The rows come from 5 hidden closed curves, with some noise, and rows from the same curve form a group. Each curve winds through 6 dimensions. The rows are also pushed far along 4 directions, which tell nothing about the answers.
In the rows, zero is written as 128.
Known rows, each followed by its group:
[147 136 127 105  73 133 162 145 127 147 107 148 168 145  62 117 157  73]	(1)
[119 126 112 116 119 129 140 151  73 189 134 133  93 100 115 119 122 153]	(2)
[104 128 140  67  86 137 190 150 187 135 139 136 139 138  96 116 124  97]	(0)
[114 109  83 165  81 166 154 156 110 196 109 144 113 140 104 103 110 111]	(1)
[146 134 105 175 168 130 104 117  73 122 130 161  98 102 162 125  95 176]	(3)
[206 152 135 130 127 154 153 137  81 158 103 186 165 103 102 121 111 108]	(4)
[109 121 127  76 108 109  95 147 148 172 134 140 102 160 155 133 125 158]	(1)
[ 73 115 115 206 115 153 152 108 124 151 102 140 117 165 108 113  94 120]	(0)
[151 136 125 127 156 118 106 141  92  90 148 122 135  84 140 141 139 137]	(4)
[135 120 103 113 102 145 133 164 114 153 138 169 138  99 121 125 124 106]	(0)
[101 147 176 164 147 107 131  69 175 101 122  70 145 164 128 131 152 112]	(2)
[190 140 146 137 153 161 178 124  99 103 124 164 191  70  90 123 111  78]	(2)
[154 115 100 182 110 171 175 140  78 161  95 209 143 129  82 106  71 106]	(3)
[104 126 139 101  88 122 135 146 134 152 102 131 130 174  88 142 153 115]	(3)
[151 141 139 104 132 123 117 158  69 176 119 153 121 117 117 152 138 151]	(3)
[157 126 136 134 145 134 121 106 131  77 106 134 139 139 126 130 118 131]	(3)
[ 72 107 135  85  98 121 127 153 188 148 130 114 106 188 142 148 139 142]	(2)
[107 140 149  45 103 113 131 163 138 201 147 127 111 122 133 142 146 142]	(2)
[140 136 106 168 118 158 140 156  98 128 119 148 140 105 116 124 128 112]	(4)
[ 82 137 110 164  81 140 137 129 137 194 114 112  99 162 122 101 126 129]	(4)
[137 132  85 157 150 108  62 112 118 114 132 107  64 128 207 121 135 199]	(1)
[109 119 126  92 122 128 151 163  80 182 133 135 105 109  98 141 131 144]	(2)
[111 121 153  48 120 107 144 147 162 147 152  87 119 148 128 132 132 136]	(2)
[134 120 128 105 126 113 139 144 147  91 145 122 166 128  99 143 163  86]	(3)
[147 142 123 190 165 151 111 113 109 140 118 144 101 119 189 126  91 173]	(4)
[137 153 156  94 146 105 131 121 125 120 146 123 135  98 129 140 153 133]	(1)
[145 134 143  60  87 124 151 135 170 143 130 139 151 133 102 110 135  93]	(4)
[143 140 141 173 154 146 139  96 137 119 134 115 146 101 142 115 110 111]	(2)
[146 132 122 211 170 159 120 116 119  84 114 126 136 121 163 136 109 133]	(4)
[157 135 145 114 186  77  96 116  94  98 145 126 121 135 150 155 139 180]	(3)
[101 121 115 236 143 157 134  86  93 158  97 113 109 146 121 100  83 132]	(0)
[167 125 108 157 153 134 113 143  72 117 106 170 122 127 133 153 130 153]	(1)
[167 143 147 121 174 113  97 111 112 112 144  86 120 105 168 131 132 161]	(0)
[142 143 140 166 134 116 100  74 159 118 120  64 130 152 151 100 140 121]	(1)
[162 121 128 181 162 161 161 100 120  76 113 136 143 120 124 113  79 123]	(0)
[148 131 160  65 140 110 145 135 114 108 139 107 150  99  92 148 159 116]	(2)
[126 110 155  84 155 104 136 123 179  76 151 108 154 148 138 151 134 120]	(3)
[135 117 133 153 153 136 107  95 180  70 136  69 151 132 160 125 132 106]	(0)
[ 89 132 150 184 123 139 149  94 146 162 112  72 127 166 110 116 124 111]	(2)
[137 110  90 188 139 133  99 111  86 138 120 117 109 136 136 110 105 142]	(4)
[181 117 104 190 165 133 148 108 100  78 125 154 162 124 113 116  99 110]	(3)
[ 91 118 141 122 114 101 111 112 166 111 118  85 125 192 114 139 154 122]	(4)
[ 85 126 123  63  66 110 133 177 127 197 123 138 107 166  90 137 153 129]	(4)
[109 132 134 163 132 109 153 110 124 139 139 135 143 145  98 121 128 108]	(3)
[142 143 110 217 156 152 148  82 127 116 124 117 109 118 157  82  78 143]	(0)
[ 99 102 145 109 135 127 115 121 190 102 132  57 121 177 155 140 131 138]	(0)
[ 36 140 133 189  83 158 151 123 191 176 113  87 104 185 140 111 126 119]	(4)
[121 154 132 115  81 134 169 162 136 180 127 165 145 138  98 123 146 101]	(0)
[158 156 152 119 163 112 116 121 116 131 149 122 128 102 163 135 131 154]	(0)
[152 131 116 128 140 130 141 137  82 131 133 197 143  82 109 129 108 120]	(1)
[111 137 134 137 102 117 112 113 162 155 115  81 111 180 138 117 151 134]	(1)
[158 123 136 199 185 147 126  85 143  55 121 115 157 121 154 130 106 117]	(3)
[135 156 128 142 125 142 127 137 137 109 127 124 127 110 152 129 142 131]	(4)
[100 113 120 198  97 161 159 120 135 169  87 159 138 185  96 119 104  99]	(1)
[ 93 131 160  78 142 103 134 143 152 108 145 123 122 132 135 171 164 148]	(1)
[137 120 150 116 127 153 172 138 117 134 116 158 166 119  82 135 101  94]	(0)
[167 157 153 163 147 129 135  90 127 107 117 101 169 122 115 121 137 101]	(2)
[ 58 116 131 169 105 150 172 131 159 156 115 134 115 159 113 134 123 114]	(1)
[139 149 167  43 130  99 117 135 162 131 158 101 138 112 141 144 160 133]	(2)
[182 130 126  89 135 116 114 149 108  95 136 117 159 100 114 141 166 113]	(3)

New rows, each followed by its group:
[139 120 121 184 176 143 107 107 110 109 123 136 108 128 175 135  87 166]	(3)
[133 136 157  89 128 100 144 120 143 106 132  97 145 157  93 132 146 123]	(2)
[224 145 116 117 163 109  80 107  75  97 124 134 127  95 153 117 130 161]	(4)
[133 135 146 167 136 159 149 107 144  98 108 140 165 120 115 130 123  88]	(3)
[149 131 148  92 143 118 110 125 138  90 135  89 150 107 131 151 174 118]	(2)
[152 139 115 188 166 114 126 106 102  95 146 127 152 105 129 127 137 116]	(3)
[122 109 146  85 107 133 175 156 171 131 142 137 176 144  87 137 135  75]	(3)
[196 132 119 109 114 144 146 130 140  81 113 154 175 109 102 113 131  84]	(4)
[130 133 137 123 163  87 126 115 126 113 161 122 133 125 138 133 133 141]	(3)
[211 138 120 119 158 108  74 109 106  89 133 104 140 103 159 116 140 139]	(1)
[ 98 133 135  90 106 120 116 177 106 199 128 117 101 145 134 149 148 159]	(4)
[235 146 130 109 167 125 104 121  75 115 122 173 143  87 147 130 111 153]	(4)
[143 134 151  65 155  83 133 133 136 104 175 124 150 109 125 138 141 128]	(3)
[131 122 107 207 128 169 143 104 130 112 116 140 143  94 131 109 109  95]	(2)
[136 140  88 142 103 136 136 159  78 160 129 200 123  86 107 113 121 123]	(0)
[182 129 110 134 122 159 146 135  92 109 105 190 150 102  98 118 103 116]	(3)
[165 144 142 112 123 131 146 147 111 135 110 156 150 126 107 145 147 120]	(1)
[187 173 135 103 165 122 111 154  81  87 141 168 139  58 159 152 150 158]	(4)
[200 139 105  99 158 123 123 142  94  60 147 176 139  49 148 136 134 136]	(1)
[137 107 100 176 177 106  89 117 116  69 136 121 114 140 172 145 130 163]	(3)
[121 119 129 104 138 100 101 122 141  77 126  81 115 145 139 153 171 147]	(2)
[141 148 156 117 149 104 107 124 118 121 134 123 150 122 128 154 159 124]	(0)
[115 117 151  97 141 107 122 104 169  80 143  41 123 134 129 130 158 124]	(2)
[131 119 155 104 100 135 152 119 180 126 107 125 167 174  94 129 132  85]	(4)
[138 129 128  82 138  93  82 129 110 159 141 107  92 129 155 128 136 178]	(4)
[ 86 112 118 152 163 108  78 122  94 143 117 119  66 161 166 155 116 207]	(0)
[127 129 141 166 141 141 116  93 159 109 121  66 138 125 142 125 145 104]	(2)
[154 134 106 164 146 117 123 141  57 137 122 178 128 115 116 140 128 144]	(3)
[119 131 124 143 154 120  97 113 132 130 126 138  87 151 181 137 112 184]	(4)
[114 106 139  83 128 125 116 140 171 104 133  83 123 154 147 145 138 134]	(0)
[ 67 110 136 123 123 116  95 144 135 185 137  69  90 174 148 141 134 157]	(4)
[115 104 110  87 124 113 109 148 150 114 143 116 104 147 151 134 133 153]	(3)
[136 109 109 151 125 153 149 118 157  83 131 111 134 121 131 103 110 104]	(2)
[121 133 157  93 110 135 162 155 173 145 130 130 150 158 123 145 142 115]	(0)
[148 126 140  72 131 122 166 150 129 117 149 176 163 108  98 137 115 106]	(3)
[129 133 170  63 131 107 126 145 143 123 149  80 161 127 106 149 159 103]	(4)
[109 135 106 182 112 133 126 124 125 133 115 144 120 143 123 119 136 120]	(0)
[122 133 123 177 134 148 132 145  96 130 124 128 134 116 125 134 127 123]	(4)
[187 143 136 111 146 132 104 111 126  53 113 128 148  92 136 129 142 124]	(3)
[138 142 173  37 119 116 132 180 119 154 142 122 157 124 103 165 166 116]	(4)
[182 135 128 160 181 134 106  98  88  73 135 138 159  65 140 128 111 118]	(0)
[144 137 144 155 179 107  97  94 116  65 132 121 135 127 147 147 134 149]	(4)
[107 142 144 133 135 110 126 115 112 156 131 105 109 130 123 127 138 146]	(2)
[124 110 136  66 107 119 122 165 119 176 121 122 111 170 114 140 129 150]	(3)
[100 128 153  99 129 122 135 135 142 164 134 148 121 147 137 143 115 145]	(4)
[120 118 144 170 188 107  84  83 126  66 134  73 128 134 150 150 141 141]	(1)
[ 82 116 139  81  70 112 178 161 170 156 142 125 169 164  60 131 162  61]	(3)
[165 131  87  70 100 137 115 194  79 175 133 201  89  92 149 132 118 172]	(4)
[ 74 109 115 107 114 113 116 140 147 185 150 109  73 154 160 116 108 165]	(3)
[202 137 118  70 124 129 121 156  81 158 117 196 129 102 131 129 116 151]	(4)
[109 129 161 151 133 127 148  85 147  97 111 101 158 152  84 127 129  93]	(0)
[ 89 143 164  88  90 123 155 155 116 203 117 145 140 147  79 147 151 108]	(3)
[128 125 157  59 163  85 110 125 164 101 174  89 128 126 162 146 142 147]	(3)
[ 85 109 127 113  99 147 190 149 131 192 135 131 115 143  89 104  88 117]	(2)
[104 127  75 188 122 132  92 125  91 176 117 141  52 142 178 105 101 190]	(4)
[130 141 151  79 141  91 116 135 105 120 135 160 134 127 114 156 147 149]	(4)
[118 127 135 114 127 126 156 155  92 158 121 176 126 134  99 147 121 140]	(2)
[148 138 144 112 132 109 122 132 121 107 115 127 141 151 116 152 156 132]	(2)
[151 150 184  36 125 122 137 142 139 118 127 138 165 109 104 157 150 110]	(3)
[173 162 146 105 109 135 190 133 157  92 126 149 191 121  89 120 151  76]	(0)
[107 118 153  89  92 121 159 119 151 201 124 139 144 165  82 111 107 100]	(4)
[141 122 140  29 133 103 124 164 128 140 160 111 112 114 141 142 131 163]	(2)
[174 144 152 168 148 164 163 105 121 118 131 116 193  86 102 102 102  65]	(4)
[123 143 153 114 148 101  94 108 183  80 139 100 126 162 179 148 151 155]	(2)
[161 128  92 168  92 157 145 126  87 205  99 157 121 128 104  81  91 116]	(4)
[150 130 175  60 116 117 141 129 177 113 115 124 171 167 105 150 151 101]	(4)
[129 115 170  93 142 126 131 108 160  88 121  83 168 142  97 144 135  92]	(0)
[131 151 175  45  98 110 137 164 149 146 133 102 163 135  89 151 181 100]	(4)
[ 84 121 130  88 129 109 107 143 189 138 149  84  77 168 199 142 140 183]	(0)
[154 145 142 124 159 118 116 137  66 159 133 154 134 103 128 142 115 151]	(4)
[107 140 143  29 104 103 164 191 133 164 143 184 102 148 128 162 138 171]	(0)
[120 134 114 149  98 129 129 108 164 133 124 113 116 144 140  97 131 123]	(1)
[ 57 118 143 191 121 137 155  88 178 150 120 109 121 180 125 104  94 117]	(3)
[171 119 103 132 149 134 126 149  75  80 118 163 134  88 118 151 138 138]	(2)
[ 70 127 130 133  95 109 162 133 150 181 152 126 128 147  97 114 135 102]	(3)
[134 135 110 189 135 154 133 151  78 135 120 145 130 102 125 129 115 121]	(4)
[113 131 141  47 137 106 134 168  95 183 143 154  71 133 144 151 113 206]	(0)
[ 85 129 168 158 140 141 157  88 168 113 125  83 149 128 112 133 137  91]	(2)
[137 129 142 132 122 149 160 116 161  99 143 107 179 104 108 107 118  65]	(4)
